There are 4 ways to turn a row about zero (a turn may also mirror it). The second row of each pair is the first, turned, with some noise. The first 36 pairs use one turn. New pairs use 2 turns, one after the other, and a turn may come again.
In the rows, 128 means zero.
Some pairs, each with its turns in order after it:
[ 46 134 107 149 133 123 123 103]
[167 166 135  89 140  99 121 180] => sele

[179 129 156 111 137 147 111 126]
[137 101 148 142 130 148 167  95] => begus

[ 99 165 120 104  97 106 140 115]
[125 129 116  84  86 111 132 149] => sele

[174 116 128 151 155 108 106 150]
[149 127 124  97 159 158 160 157] => tib

[150  93 116 129 143 157 117  65]
[ 77 161 121 146 178 118 123 141] => sele

[ 91  55 136 112 112 116 155 129]
[ 89 169 154  94 176 101 134 154] => begus

[147 118 164 127 137 132 131 129]
[123 113 125 163 128 135 151 127] => sele

[108 110 153 112 119 171 119  79]
[164 102 130 124 105 103 170  91] => tafeb

[155 166 132 107 144 112 130 157]
[138  90 135 108  90 135 130 108] => begus

[140 130  95 129 102 172 104 130]
[159 126 104 114 106 137 161 164] => tafeb

[144 100 153 150 178 131 162 109]
[115 147 152 151 104 132 180 166] => begus

[140 120  58 149 119 142 210  68]
[ 94 124  22 128 135 128  98  76] => tib

[143 152 153 106 116 159 130 210]
[155 152 166  99 141  94  86 181] => tib

[ 79 132 118 175 130 126 133  83]
[130 103  78 155 108 140 116  80] => tafeb

[129 149 103 145 127 125 136 127]
[134 121 109 143 130 141 110 140] => tafeb

[137  89 112  67 109 168 128 142]
[ 90 164 124 157 154  84 120 165] => tib

[ 80 137 103 143 141 168 210 194]
[111 148 157 237 109 177 140 149] => tafeb

[122 128 116 101 133 154 125 142]
[146 139 150 128 115 146 144 138] => tafeb

[172  80 133 148 121 108 148 140]
[103 142 105  77 146 128 159 138] => tib

[108 113 153 183 121 145 131  79]
[107 159 107 194 144 115 139 152] => begus

[116  98 130 162 143 145 147  73]
[136  81 102 145 138 130 150  85] => tafeb

[ 79 108 130 143 109 132 139 101]
[109 155 110 139 161 100 115 156] => begus

[131 121 125 118 180  91 149 115]
[137  77 100 127 127 119 160 140] => tib

[137  92 133 138 133 132 119 131]
[118 142 133 122 149 122 155 127] => tib

[127 125 175 120 120 166 110 162]
[150 104 141 163 121  93 156 100] => sele

[ 84 131 139  92 184 131  46 172]
[166  97 204 183 163 118 152 168] => tib

[127 179 143  68  53 130 130 118]
[ 88 106  97  93  60  77 161 112] => sele

[210 170 113 180 140  88 121  82]
[153 126  65  96 105 223 144 137] => tib

[126  46 181 130  46 139 130 124]
[ 64 174 154 138 204  98 148  80] => begus

[144 159 121 125 121 109 114 113]
[116 114  93 118 119 129 113 138] => sele

[122 126 125 182  87  46 154 128]
[ 78 164  63 154 170 107  85 110] => tafeb

[147 135 108  82 131 113  48  64]
[ 62  89  92  95 181  87 104 148] => sele

[128 168 147 123 101 137 124 129]
[138 134 131 136  97  94 111 147] => tafeb

[ 76  99 105 138 115 146 154 190]
[148 178 162  97 133  80  83 135] => begus

[114 178 149 116 118 147  97 121]
[150  78 108 154 138 109 112 109] => begus

[ 46 101 137 127 177 147 135 157]
[184 137 211 131 146 104 131 162] => sele

New pairs, each followed by its turns in order:
[106  82 139 116 126 121 203 133]
[126 120 159 189 100  74 129 147] => sele tafeb

[140  90  93 133 124 163 129 126]
[156 100 117 136  90 128 154 120] => begus begus

[ 81 110  60 189 117 100 111 101]
[161  56 126 128 114 149 169  65] => tib tafeb

[ 81 126 139  98 149 159  95 137]
[105 176 125 124  77 116 108 124] => tafeb tib

[155 140 154 127 147 201 149 120]
[ 75 170 170 122 125 114 147 106] => tafeb begus

[149 120 159 145 110 129 143 122]
[132 119 111 159 128 123 109 104] => begus tafeb

[128 126  68 148  73 140 113 135]
[173 131 151 193 133 136 137 107] => tib tib

[115 124 128 117 130 143 137 143]
[114 131 128 113 135 130 115 119] => tib tafeb

[126 120  48 138 132  82 154  92]
[162 181 135 125 177 145 111 189] => tib begus

[141  93 145 132 175 132 117 132]
[130 138 164 168 111 126 138 153] => sele begus

[110  46 126 157 109 168 126  69]
[129 128  46 145  94 100 140 195] => tib begus

[123 133 122  78 124  82 126 107]
[154 155 163 127 129 169 162 112] => begus tafeb

[ 59 129 114 144  88 210  90 122]
[126 197  64 105 121 111 140  58] => tafeb begus

[118  83 178 128 113 172 163 124]
[144 146 119 137 150  99  54 110] => tib tafeb

[108 183 196 122 132 113 165 196]
[110 190  90 104 168  77 131  68] => begus tafeb

[161 106 144 119 156  96  94  81]
[119 110 143 179 102 153 177 123] => begus tafeb

[118  85 120 147 141 137 150  83]
[168 124 143 139  83 139  95 131] => begus sele

[144  91 126 141 132 170 122 125]
[145 110 106 128  82 127 133 150] => tib begus

[ 46 134  94 168 133 124 210 150]
[155 188  92 231 110 128  99 133] => tafeb begus

[120 130 123 122 190 135  96 134]
[141 173 148  92 143 114 142 149] => begus tib

[127  93 143 106 111 210  97 197]
[ 95  77  87 199 152 157 153 175] => begus sele

[104 134 130 136 146 135 167 123]
[106 129 130  97 103 124 106 106] => begus begus

[ 77 134 124 164 156 135  46 120]
[ 99  39 137 143 132  89 157 120] => tib tafeb

[130 104 122 179 169 127 131  98]
[152 144 131 153  90  88 100 100] => begus begus

[142 192  66 107 119 132 135 151]
[109 128 111  68  90 172 161 155] => tib tafeb

[119 131 132 163 134 171 160 103]
[163 123  86 135  96 135 100 133] => sele sele

[128 146 120 103 144 104 126  88]
[ 93 103 116 141 162 124 122 124] => tafeb sele

[151 120 108 194 110 124 147  99]
[117 100 105 134 197 130 137 107] => tafeb tib

[147 122 108 115 141 125 142 134]
[148 132 149 138 131 113 134 143] => begus tafeb

[122  99 139 117 126 133 147 146]
[122 129 119 143 103 100 138 143] => tafeb begus

[117 128 143  92 122 156 101  93]
[132 149 161 124 108 154 147 165] => begus begus

[ 61  46 148 160 136 137 134 116]
[121  78  84 129  63 114 169  84] => tib tib

[114 111 127 159 148 156 136 122]
[145 112 101 154 120 138 105 139] => sele sele

[120 161  78 135  57 125 139 125]
[165 141 111 121  76 173  93  90] => tafeb begus

[177  61 144 121 132 103 106 153]
[143  69 151 152 132 144 167  85] => sele tafeb

[210 107 111 162 142 138 101 166]
[143 107 204 140 114 172 111 177] => tib tafeb

[119 158 134 176 162 151  96 182]
[112 136 139 165 121 202 146 102] => sele begus

[146 120 137 120 142 133 134  46]
[145 113  90 104 175  91  99 106] => begus tib

[101 129 122 135 168 128 125 145]
[146 148 145 110 129 134 151 156] => sele tib

[136  95 120  85  97 123 108 164]
[123 111 133 142  61 124 114 142] => tafeb sele

[104 109 127 111 141  61 123 130]
[153  79  97 153 146 134 131 158] => tafeb begus

[118 134  46  46 131 115 128 153]
[135  75 179 114  93 100 120 210] => tafeb tafeb

[164 148 127 162  79 130 131 117]
[107 161 110 122 154 177 108 143] => tafeb tafeb

[115 101 121 209 144 150 111 137]
[133 115 116 195  88 116  94  95] => begus begus

[109  65 124 175 107  64 125 128]
[187 104 118 155 110 186  86  92] => tafeb tafeb

[137 116 129 130  78 116  87 151]
[152 110 145 153 106  80 144 141] => tib sele

[164 133 105 147 111 131 161 112]
[ 93 117 130 121 149 173 130 142] => tafeb tafeb

[117 143 133  46  87 145 124 122]
[148 117 167 100 191 162 131  93] => begus tafeb

[117 183  49  87 175 159 139 114]
[162 148 154  71 124 186 159  56] => begus begus

[123 108 125  88 155 136  46 129]
[ 92 123 162  85 154 155 129  65] => sele tafeb

